Each cloud of rows lies close to a flat space through zero, with a little noise off it, and is much wider in some directions of that space than in others. After each cloud: how many dimensions does that space have?
In the rows, zero is written as 128.

[[124 134 136 133 140 102 111 142 127  85 125  95 117 140 130 128 149 153
  144 125]
 [133 133 128 135 136 122 116 131 142 139 149 107 117 144 128 121 125 131
  114 123]
 [125 116 100 124 127 143 149 101 131 158 106 160 124 104 103 133 106  98
  127 136]
 [145 138 145 138 128 135 109 144 147 166 186 102 124 161 148 115 120 132
   87 116]
 [136 122 133 118 151 143 107 119 143 172 123 122 143 102 144 107 127 138
  109 134]
 [127 142 145 136 136  97 101 152 123  66 135  84 115 152 138 127 157 167
  146 120]
 [128 128 129 129 126 134 137 132 138 163 152 129 130 138 130 128 115 107
  106 126]
 [123 127 130 126 121 123 125 127 102  68  89 139 131 111 129 136 149 151
  166 133]
 [102 126 115 132  84 107 184 135  82  29  87 171 124 137  95 173 139 109
  192 130]
 [137 125 134 122 126 151 123 123 128 156 131 141 142 114 141 121 122 128
  115 130]
 [129 134 132 136 101 133 144 137 114 110 144 141 126 149 127 139 125 121
  132 121]
 [121 109 105 113 106 161 160  94  94 115  58 201 147  70 110 142 121 110
  163 144]
 [136 132 129 134 126 133 122 131 139 153 159 117 119 146 130 124 116 122
  105 122]
 [123 124 127 125 111 138 152 128 117 134 126 154 138 126 125 139 119 106
  131 129]
 [133 133 132 136 112 132 118 130 109  85 118 135 124 129 129 132 141 150
  147 126]
 [139 129 129 132 117 144 112 120 113 105 111 142 129 115 132 126 135 152
  140 129]
 [139 124 123 125 138 156 134 117 163 243 178 132 133 133 133 111  88  85
   64 127]
 [127 127 134 122 124 137 136 132 126 144 132 138 142 125 137 128 125 120
  121 129]
 [118 140 120 148 112  93 134 141 115  52 131 110  97 166 104 149 140 137
  160 119]
 [120 123 104 132 122 124 149 114 129 128 118 143 114 127 101 139 114 104
  134 131]
 [128 126 129 124 135 134 144 132 155 205 172 123 136 144 132 120 101  89
   85 125]
 [130 136 138 136 112 119 113 138 100  49 107 124 122 131 133 137 155 166
  165 125]
 [139 128 125 130 130 143 121 121 141 165 145 129 126 129 131 119 114 125
  104 126]
 [103 120 107 126 109 106 161 119  87  28  54 161 120 106  94 161 150 130
  201 139]
 [111 117 114 115 142 115 138 116 115  95  70 139 132  92 114 134 142 132
  164 141]]
 : 5

[[150 154 150 137 126 125 136 134  62 140 123 150 141 147 147 185 159 147
  153  59]
 [ 99 128 131 135 122 121  96 111 136 153 167 115 141 142 143 107 149 168
  108 162]
 [123 140 165 151 107 122 120 111  81 173 137 137 137 157 143 156 165 171
  141 101]
 [164 131 173 142 111 134 172 146  68 143  83 145 137 137 118 187 130 108
  153  68]
 [ 94 104  99 113 135 126 112 129 201 103 146 102 117 111 120  79 112 112
   98 203]
 [156 131 149 142 116 133 166 142  93 127  94 147 129 128 125 169 124 108
  152  83]
 [ 90 122 121 129 129 123  99 107 166 140 157 111 124 135 133  80 137 150
  108 174]
 [138 126 111 111 137 133 135 134 140 109 112 132 121 119 122 130 108 106
  127 130]
 [109 124 121 126 125 121 115 122 144 134 142 116 127 126 127 109 127 139
  111 155]
 [158 129 126 124 136 135 158 144 113  99  88 144 124 112 116 157 107  94
  150  93]
 [149 134  85 103 166 127 118 144 140  75 122 137 113 105 120 127  96 101
  135 114]
 [127 124 110 123 142 121 118 123 140 120 137 124 131 120 127 119 128 129
  127 137]
 [135 114 113 121 127 135 150 130 145 113 103 124 119 119 115 120 108 106
  128 140]
 [ 99 126 127 131 126 121  99 116 156 138 156 119 126 131 135  94 138 145
  116 167]
 [109 121  85 106 150 116 100 123 183  82 150 116 117 107 125  89 106 125
  103 169]
 [ 78  92 128 125 114 132 116 110 204 150 148  89 124 116 109  61 113 131
   86 227]
 [153 131 178 148  98 142 171 137  85 167 104 138 142 146 114 165 133 121
  145  93]
 [161 139 122 119 143 123 137 151  93  95 102 151 125 121 132 161 115 109
  149  75]
 [ 85 116 138 135 107 132 119 106 154 165 151 107 133 134 131  89 144 157
  105 179]
 [133 135 170 149 105 138 150 123  85 168 116 138 135 152 131 164 147 134
  134  93]
 [132 134 142 132 128 124 125 124 112 141 136 124 139 133 133 132 141 143
  128 113]
 [155 132 107 110 147 126 132 143 110  87 118 153 119 118 128 161 116 105
  152  77]
 [133 125  83 111 153 127 108 131 150  84 127 127 114 111 133 122 111 119
  133 124]
 [128 132 141 131 115 127 126 122 113 144 132 125 128 137 126 135 136 142
  125 127]
 [166 154 120 123 149 112 115 139  71 103 123 164 129 127 141 186 135 125
  162  53]]
 : 3

[[112 102 142 106 106 120 130 155 119 134 102  94 147 128 116 120 137 113
  125 150]
 [ 97 100 145 127 111 122 149 143  90 120 106  88 144 139 121 109 146 121
  144 175]
 [133 152 117 161 152 138 140  91 123 107 159 163 105 140 145 132 119 154
  148 122]
 [124 109 138 115 119 118 154 164 118 142  98 103 164 120 129 130 130 128
  130 149]
 [115 114 136 122  99 137 110 135 110 128 115 105 126 128 102 119 134  95
  105 138]
 [115  95 143 100 128  98 190 182 116 149  80  84 186 125 148 129 138 144
  154 171]
 [159 177  99 156 169 141  95  68 173 115 188 205  75 130 153 143 109 156
  134  62]
 [145 163 113 188 168 138 165  93 100 108 159 171 123 138 157 143 111 174
  154 129]
 [140 158 114 164 162 129 158 106 117 116 149 161 128 134 155 142 117 164
  154 129]
 [115 124 128 145 149 116 149 113 120 109 144 135 112 145 148 121 139 150
  173 146]
 [148 171 106 171 172 136 130  76 135 109 175 189 101 133 152 141 113 163
  147 100]
 [101  91 147 103 125  98 177 167 122 133  94  84 162 136 145 117 151 138
  170 174]
 [126 123 132 125 115 135 118 133 119 127 121 117 127 128 113 123 126 113
  113 130]
 [124 104 138  86  96 118 107 164 144 148  99  97 139 115 107 119 134  95
  101 127]
 [111 107 139 106 131 105 147 148 142 133 114 104 141 131 142 125 142 138
  159 144]
 [134 161 119 181 149 150 139  83  94 107 159 164 114 138 135 137 116 146
  132 130]
 [125 138 125 151 129 140 134 115 100 120 134 131 130 129 124 128 121 128
  125 141]
 [129 136 124 138 145 120 149 123 129 121 134 136 130 133 144 133 128 148
  151 133]
 [110  91 141  85 108 108 121 168 150 135 101  89 133 128 122 118 151 114
  140 138]
 [135 152 119 168 139 145 132  98  95 116 145 151 122 129 125 135 115 135
  120 128]
 [128 118 132  98 108 125  98 145 154 141 120 116 123 118 111 125 132 104
  106 110]
 [147 164 109 150 158 138 119  88 148 117 166 177 100 131 149 143 114 155
  138  94]
 [135 125 129 122 144 111 157 140 136 139 116 124 149 124 147 133 130 146
  143 133]
 [135 140 124 127 121 139  99 121 136 130 137 138 116 118 116 134 120 113
  104 104]
 [130 111 131  76 103 117  82 154 182 150 115 111 118 115 110 124 137  99
  104  97]]
 : 4

[[ 56 141 142 112 146 186 121 141 202 143 143 113 121 103  92 169 167 153
  107  79]
 [100  78 141 142 113 130 138 137 102 176 139 156 143  78  90 104 118 150
  159 132]
 [ 71  57  71 116 119 190  79 180 162 105  99 142 187  85 182  96 134 152
  105 204]
 [111  96  86 112  75 170  88  93 147  81 145 118  98 132 171 135 180 151
   91 110]
 [114 134  64 173 106 120 129 117 105 184 117 157 175 136 171  87 161 159
  117 156]
 [111 120 187  95 111 114  65 153 158  89 129 108 138 116 145 182 133 149
  169 100]
 [143 150 152 128 115 142 167 124 104 132 208  90 100 126 122  75 148 117
  137 171]
 [ 36 168 112 156  94 133  44 189 106 142 149 187 130  94 173 198 107 140
  187 143]
 [ 67 133 142 114  95 188 135 100 174  85 106 122 137 148 162 150 177 170
   97 114]
 [135 111 123  92 123  96 159 151 182 130 145 132 105 135  74 129 151 146
  102 122]
 [137 116 133 154 127 147 116 151 131 113 116  91 157  79 140 120  74 161
  120 160]
 [155 146 156 162 188  27 128  94  76 129 112  86 139 132 177 159 150 117
  122 112]
 [149  81 168 149  54 153  87 163 115  84 165  81 134 114 110 112  47 179
  140 149]
 [ 97 133 110 134 104 104 137 116 125 192 111 116 150 145 184 147 128 141
  189 108]
 [135  70 117 132 168  95 129 144 179 131 126 147 138 114 140 134 197 108
  148  95]
 [152  67 101 124 115 116  95 142 167 142 139 116 131  71 101 108 148 136
   81 154]
 [102 160 156 146 113 146 157 134 115  84 184 100  69 207 132 164 105 141
  146  65]
 [155 159 190 107 145  99 180  87 111 116 101 110 133  75 157 116 101 166
  148  86]
 [122 127 119 138  92 144  97 138 142 116 155 148 118 131 115 124 141 156
  101 118]
 [176  46  93  96 145  85 135 118 117 144  92 119 158 136 109  84 133 115
  115 151]
 [112 134 131 162  91 147  75 165 109 148 156 160 128 117 175 100  68 126
  103 133]
 [180 125  82 102 181  78 107 130 116 121 123 119 152 157  99 101 154 130
   76 129]
 [115  95 111 131 130  83 112 173 103 148 163 151 119 156 126 124 111 116
  142 137]
 [ 98  94  95 147 108 121  79 177  99 188 191 139 133 114 144  91 101 127
  131 153]
 [152 144 101  33 152 129 101 132 127 195 139  85 135 166  68 100  99 101
  123 113]]
 : 17

[[ 95  59 103  87  77 104 131 182 133  54 144 154 153  92 153 105 109  73
  155 123]
 [138 185 196 115 168 110 133  90 123 158 134  49 160 134 147 145  79  97
  206 131]
 [ 78 175  92 106  75  46 157 182 159 128 155 142 165 146 146 108 136  82
   92  60]
 [ 87 139 126 106 109  87 137 167 138 132 148 144 156 151 138  98 117 106
  127 105]
 [125 145 239 142 165 143 129 132 142 155 138 150 142 108 127 187 133 136
   79 145]
 [187 173 144 159 170 152 167 112  67 163 115 140 103 115 146 184 198 120
  142 144]
 [104  97 143 130 137 143 128 161  95 100 157 141 145 109 150 124  88 167
  161 151]
 [133 157 192 136 179  94 147 117 160 151 115 157  97 169 140 195 142 108
  114 122]
 [128 151 105 136 144 111 164 160 133 103 144  97 144 114 134 103 146  97
  140  86]
 [ 94 139 138 160 182 131 198 148 116 180 140  98 148 153 134 106 168 131
  151 140]
 [ 69 140 153 164 118 160 145 130 165 169 138 163  75 154 143 171 133 148
  105 153]
 [130 109  85 130  98 149 170 110 118 117 144  90 132  99 101 147 125 129
  135 134]
 [175 151 148 177 163 122 114  74 132 159  96 179 125 150 175 193 100 181
  147 177]
 [166 111 217 107 217  85 100 174 112 162  77 114 165 129 121  49 181  96
   85 128]
 [109 105 152 117 153 135 112 157 149 145 136 124 125 144 107 107 134 159
   89 128]
 [ 81 145 184 170  94 133 124  86 147 146 135  85 107  97 155 170 104 150
   90 126]
 [121 107 105 169  81 115 158 106 145 114 162 140 110 142 152 151 135 141
   99 108]
 [ 92 110 125 159  54 207 120 125 167 142 148 165  88  97 119 159 152 150
   52 151]
 [140 138  81  97  91 150 142 120  87 123 146  87 158 119 108  72 131  75
  194 120]
 [146  89  61 120 124 154 128 116 113  70 109 112 135 116  62  59 155 100
  142 101]
 [115 208 145 112 124 109 127 139 150 179 138  86  82 164 137 130 117 107
  122 102]
 [121 113 159 130 126 154  91  69 162 137 131 136 118 130 147 203 120 157
  139 152]
 [ 89 127 155 107 106 170  95 173 159 128 114 159  91  95  97 127 145 114
   60 135]
 [134 133  86 147 118 165 128  89 120  80 144 141 140 113 122 157 119 141
  175 116]
 [112  98 100 136 114 122 120 145 152  69 168 178 135 126 166 169 102 163
  143 115]]
 : 16
